The first 7 rows are patterns. Each new row is the sum of 2 different patterns, raised or lowered, with some noise. Before adding, each is slid sideways (what falls off one end comes back at the other) and multiplied by a number that may be negative. Names go in the order of the patterns.
(in the rows, 128 means zero)
Some rows, each with the names of its patterns after it:
[103 127 111 140 128 153 110  96 147 158  96 164 144 142 109 163 117 136
 101 149 117  93 106  98 149 113 123 147 110 129 108 117 156 131 117 135
 151 161 121 148 164 131 153  97] -> j_443
[ 99 101 125 165 107 104 108 139  93 135 163  98 140 131  93 123 156 163
 150 122 117 121 165 128 116 159 164 133 123 140 115 145 132 156 150 132
  97 135 164 117 156 140 155 134] -> j_774
[129 105 100 111 148 115 104 105 103 120 139 121  97 163 123 132  92 110
 141 103 133 149 104 122 113 132 117 149 118 106 132 131 142 104 109 133
 101 149 133 129 142 135  92 163] -> j_944
[148 121 116 108 160 152 146 151 139 128 139 102 124 152 130 159 113 134
 122 157 149 122 151 103  98 134  99 159 123 117 159 143 118 160 123 103
 105  96  99 149 162 106 159 148] -> j_922
[102 106 121 114 151 103 146 120 117 111 160 115 102 131 115 137 122  96
  92  99 117  95 105 131 134 102 109 162 144 100 116 157 122 158 142 119
 157 108  94 109 130 109 107 153] -> j_803
[113 135 126 126 123 144 117 135 109 150  96 133 157  94 123 152 120 115
 130 136 116 135  93 135 162 121  92 142 108 103 155 106 115 105  97 141
 126 111 127 162 160 151 138 111] -> j_266
[117 155 107 165 117 105 154 116 130 122 148 141 163 149 129 104 145 106
 137 143 128 132 148 148 122 101 110 162 161 121 108 122 157 118 150 158
  95 121 134 128 146  97 130  98] -> j_782

New rows. What belongs after each?
[107 147 186 129 143 109 157  98 146 199 106 190 148 106 163 168 188 168
 164 150 173 199 154 126 191 162 164 161 160 144 184 171 174 154 140 145
 187 181 123 174 184 166 173 147] -> j_774 j_782
[107 146  95 111  86 137 131  85 149 103 115 136  89  91  98 124 101 129
 135 127  86 116 134 143 110 108 145 130 162 126  95 130 130 121 107 108
 107 124 134 118 122  93 107 146] -> j_803 j_782
[139 116 133  81 142  85 134  57 128 122  53  86 100 119  84 104 128  84
 119  55 104 158 106  66 122 107 115 122 103 127  89 102  89  83  96  96
 142 139 143 102  66 114 137  78] -> j_443 j_266
[189 163 179 165 111 157 203 154 206 158 150 168 191 193 172 172 136 142
 165 109 169 140 142 194 182 144 190 156 139 127 137 126 190 177 158 185
 156 202 156 138 145 197 174 170] -> j_922 j_266
[120 120 116 112 147 122  92 110 113  74  80 121  88 127 157  99 117 100
 106 116 116 157  97  87 129 108  92  90 138  80 134 113 117  72 109 140
 113 129 104 134 106  91 157 125] -> j_443 j_803
[152 209 218 182 220 197 189 182 157 161 215 202 198 210 206 178 178 153
 196 218 183 200 166 204 172 215 211 157 198 164 156 194 146 211 164 165
 219 184 195 204 161 172 156 152] -> j_922 j_782
[170 156 103 150 166 150 173 158 136 138 130 164 145 153 142 148 164 133
 108 142 130 135 137 112 122 161 169 116 179 154 173 122 158 127 143 185
 158 142 154 157 153 116 148 155] -> j_922 j_266
[125 136 135 111 105  89 113 118 108 100 116 137  96 133 168 135 126 106
 147 128 130 126 129 128 119 116 128 148 131 105 124 120 100 113 107 145
 120 153 103 109 108 137 116 114] -> j_922 j_803
[155 150 161 182 120 122 185 157 136 119 185 109 158 131 178 166 193 190
 148 203 162 188 156 173 168 130 204 163 137 183 174 134 107 113 174 153
 134 127 143 197 154 129 171 154] -> j_443 j_774
[141 147 121 106 101 120 150 119 122 128 141 121 105 122 125 109 118 145
 145 127  84 130 149 120 146 130 125 122 112  77 117 138 117 105 100 134
  86 108 155  98 130 113  97  99] -> j_774 j_944
[157 118 106 118  95 118 139 152 119 144 126 119 115 144 130 133 102 165
 109 113 167 139 117 144 120 151 127 127 110 152 137  95 122 149 103 142
 159  99 133 168 150 164  97 117] -> j_944 j_266
[137 101 123 101 138 122 153 143 117  79 130 132 114 141 120 138 129 105
  89  96 129 118 122  96 108  88 137 132 106 137  96  88 113 134 146 113
 109  88 100 156  98 125 127 125] -> j_774 j_782
[164 134 139 123 149 152 111 151 122 123 147 110 124 158 112 133 143 162
 130  97 145 136 166 141 127 135 139 151 114 128 107 148 127 106 163 138
 100 161 142 152 120 131 100 151] -> j_944 j_922
[121  94 128 121 118  67  73 122 118 105 123 105 144 108 103 116 111 138
  70  98  94  92 102  94 134 118  71  98 147  58 137 104 121 114 167 100
  88  99 145 113  69 116  74 106] -> j_443 j_774
[175 193 214 175 175 188 201 173 195 188 154 170 189 136 181 156 168 210
 197 143 207 180 137 138 144 155 189 213 148 203 177 183 170 184 157 186
 205 177 191 168 171 204 169 176] -> j_774 j_922
[122  70 135 135 102 107 132  89 113 129  81  86  77  73 130 129  90 130
 151 147 127 111  88 118 131 120 125 116 123 111  98  94 141  87 137 127
  85 102 147 119 101 126 102  84] -> j_922 j_266
[178 155 112 112 133 141 123 126 170 149 136 128 203 143 129 162 159 144
 198 165 140 179 142 117 140 132 140 157 175 106 141 136 123 197 114 163
 133 122 149 179 129 128 181 162] -> j_803 j_266
[108 168 109 107  74 103 155  94 117 131 119 118 155 137  78 182 138 131
  96  87 162  87 136 156 114  94 119 146 111 157 108 105 153 159 159 112
 131 149  96 147 153 138 118 118] -> j_944 j_803
[167 113  97 123 100 182 145 131 176 101 147 126 106 154 151 107 154 181
 192 153 179 162 117 181  88 108 122 126 162 158 138 108  95 144 162 104
 166 178 162 103 173 105 155 111] -> j_443 j_922
[138 123 108 151  92 130 117 148  92 120 161  96 164 161 110 155 126 158
 152 103 113 135 126 137 147 172 181 156 110 111 144 119 119 135 154 146
 132 113 133 110 131 133 146 126] -> j_774 j_922
[139 143 118 111 143 102 158 172 128 157 100 152 153 105 138 132 101 138
 149 150 178 141 114 117 166 117 102 124 150 156 164 109 106 118 126 111
 134 123 175 148 107 145 101 135] -> j_944 j_922
[151 113 135 144  96 148 116 115 120 108 129 131 135 161 112 153 113 133
 154 124 100 139 118 144 139 123  90 146 148 159  99 150 139 132 177 130
 140 139 110 167 134 168 150  99] -> j_443 j_782
[143 179 160 129 166 129  89 154 130 162 145 109 172 131 132 163 142  93
 121 124 109 159 155 121 178 167 170 136 146 130 155 144 165 168 115 120
 160 116 112 159 110 151 126 116] -> j_922 j_803
[148 135 151 158 136 143 137 117 188 130 127 143 110 126 145 168 150 174
 156 166 163 167 127 188 192 167 186 132 131 157 113 152 169 168 159 112
 168 168 146 195 156 179 112 155] -> j_443 j_922
[131 149 151 136 135 185 141 158 155 153 174 149 165 154 178 164 144 162
 166 173 125 152 167 187 184 148 163 165 123 182 169 154 157 161 140 153
 164 131 140 140 185 160 162 172] -> j_944 j_782
[ 45 131  50  63 108  90  62  82  63 129  81  91 123 143 143  98 119  85
  69 113  88 114 100  86  86 114  75 102  46 112 110  41  94  99 112 103
 100 115  77 107  46 117 152  76] -> j_443 j_266
[ 82  94 134 100 113 109  95  85 102  82  99 121 109  94 104  87 117 143
  85  98 117  92 141 126  97 133 120 110 114 119  90  90 133  94  98 105
 114 121 101 114 123  91 105 151] -> j_803 j_266
[204 197 189 231 187 165 153 146 161 195 211 162 220 193 203 162 182 147
 211 219 181 198 205 176 185 157 184 195 185 194 170 206 172 190 207 165
 191 171 145 179 141 193 186 172] -> j_922 j_266
[142 120  98 144 120 146 163 101 125 128 128  96 118 103 106 137 141 130
 111 114 129  99 146 125 140 116 152 100 127 152 115  89 122 147 116 105
 119 102 145 125  98 118 173 114] -> j_944 j_266
[119  62  78 140 126 151  90  67 142 106  82  65 119  66  57 160  90  83
 103  80 159  76 152 111  75 112 102 103 100  90 107 114 107  60  60  45
  78  77 111  93 135  74  74 141] -> j_803 j_782
[130 107 103 147 123 140 145 107 119 125 151 106 111 107 151 127  86 112
 100  92 142 129 122 111 124 102 112 138 107 122  91 152 127  90 152 104
  97 116 114 107 134  93 109 152] -> j_944 j_266
[165 146 146 140 158 130 150 172 144 129 145 171 146 160 162 130 187 125
 130 167 156 146 162 168 118 151 134 154 166 154 139 170 145 119 125 129
 128 146 162 156 160 132 137 146] -> j_266 j_782
[129  99 168 149 118 105 146 144 105 152 142 113 123 112 102 123  98 108
  92 124 155  98 141 150 127 130 108 151 123 172 150 150 165 111  86 131
 115 126 126 147 116 125 138 117] -> j_803 j_782
[143  97  93 161 133 103 112 132 135 121  96 165 117  82 149 141 147 170
 136  85  88 112 130 136 131 108 123 139  85 113  98 133 136 112 109 142
  95  95 124 156 111 102 107 108] -> j_774 j_266
[122 123 118 120 133 145 112 125 114 126 122 115 127 125 123 112  99 102
 120 114 134 101 142 128 110 134 101 104 103 113 125 152  80  95 137 146
 135  90 132 115 115 153 129 110] -> j_944 j_782
[145  91 159 114 182 119 117 142 141 134 201 128 143 119 100 116 163 157
 104 183 192 188 105 101 135 201 173 139 181 135 120 189 128 137 170 133
 206 130 180 150 149 185 103 174] -> j_922 j_782
[ 91 135  96 144 128  93  68 117  92  95 135 118 108  78  85 105 129  98
 116 129 138 149 110 124 128 123 136  95 116 147  82 117 108 114  92 142
 166 110 135 130  85 122  94 112] -> j_922 j_266
[112 125 145 147 178 146 135 143 175 133 128 140 165 155 127 170 114 150
 134 183 166 126 122 120 142 126 137 171 154 130 131 116 125 195 111  95
  98 115  76 154 190  92 169 155] -> j_774 j_922
[108  80 134 121 106 156 104 122  95  95 138 147 111 106 161 137 137 119
 115 142 153 134 108 145 156 133 129 142 144  88 156 142 110 157 153 104
 100 116 142 132 139  84 138 159] -> j_774 j_266
[ 90 107  92 121 119  77  88 142 122 152 120  88 116 127 100 128 101 110
  85  92  70 145 100  98 158  90 118 124  96  86 130 133 110 128  83 112
 146  84  72 136  95 107 121  92] -> j_922 j_266
[ 69 116 161 162 150  98 113 108 134 124 103 155 157 106 108 129 100 118
  98 147 123 101  84 106 163 120 142 134 135 120  72  97 128 135  78 111
  77 114  71 132 128  90 117 133] -> j_443 j_774
[122 125 112 139 137 130  95 157 122 111 124 104 126 150 110 120 137 139
 158 125 140 144 100 129 102 100 135 147 128  91 128 142 147 123  92 109
 155 118 112 137 132 116 141  97] -> j_774 j_922
[ 74 111  82  87  97  79 118 100  95 123  71  97 120 108  86 132 121 118
 105 129 148  89 114  86  65 123  99 118 119 132  66 112 126 115  59 126
 139 110  71 114  78 113  92 121] -> j_443 j_944
[108  79 127  88 128 134  98 114 156  87 101 156 137 154  77 157 134 114
 177 127  83 134 162  83 113 127 143 167  94 109 118 127 131 141 159  91
 148 109 151 170 101 114 123 146] -> j_944 j_266
[130  95 139 106 125 128 140 136  88 139 150 127 115 141 122 101 156 119
 119 147 133 120  93 107 137 113 143 106 128 140 109  89 144 134 108 121
 106 127 105  97 114 134 119 111] -> j_774 j_944
[123 136 123 176 158 107 172 152 137 149 117 113 151 125 141 115 167  98
 101 158 160 102 178 160 139  90 151 140 157  99 138 114 118  97 109 166
  94 120 148 108 142  93 124 137] -> j_443 j_782
[194 163 113 154 154 171 178 145 147 129 128 178 167 153 133 144 178 136
 158 157 142 164 141 151 166 123 151 152 175 136 123 138 130 152 152 139
 185 165 147 135 163 154 155 149] -> j_774 j_782
[177 126 150 157 156 172 166 160 129 130 160 132 184 145 132 180 167 155
 162 141 147 124 149 140 170 184 144 151 191 165 137 132 129 183 159 154
 152 147 150 170 130 131 193 150] -> j_944 j_922
[187 147  90 145 164 140 160 160 109 176 138 102 111 120 139 135 149 139
  93 122 121 144 105 180 100 125 138 190 140  92 146 145 165 150 111  94
 113 151  71 118 135 170 123 104] -> j_944 j_803
[111 124 123 145 136  77 124 181 145 180 181  82  91 155  99 125  81 134
 119 142 119  92 139  98 104 153 107 159 123 119 135 125 160 122 117 112
  92 139 120 156 166 142 176  89] -> j_922 j_782
[124 124  97 116 123 118 104 130 129 129 113 107 130 101 145 116 131  91
 100 131 129 142 132 130 135 103 117 135 121 130 137  85 140 158 152 141
 164 111  86 156 101 115 132 136] -> j_774 j_922
[101  83 111 136  99 121  85  88 104  65 100  86  94 150  98 112  99  67
 138  91 114  82 103 122 118 146 134  88 146  67 121 132  79  98 127  97
 110 112 115 158 156  86  66 127] -> j_922 j_782
[134 110  86 132 135 139 130 137 163 113 130 142 111 151 112 153  94 121
 148 123 126 158 148 147 122 126 144 133 143 158 116 162 165 141 148 174
 133  80 136 130 126  98 139 113] -> j_922 j_803
[101  71  63 104  76  91  81  49  84  97  89  94 109 126 105  86  91  77
  95  91  79 104 109  99 102  64 119  47 102 128  47  96 111  90  72  89
  81  72 100  71  91 132  82  52] -> j_266 j_782
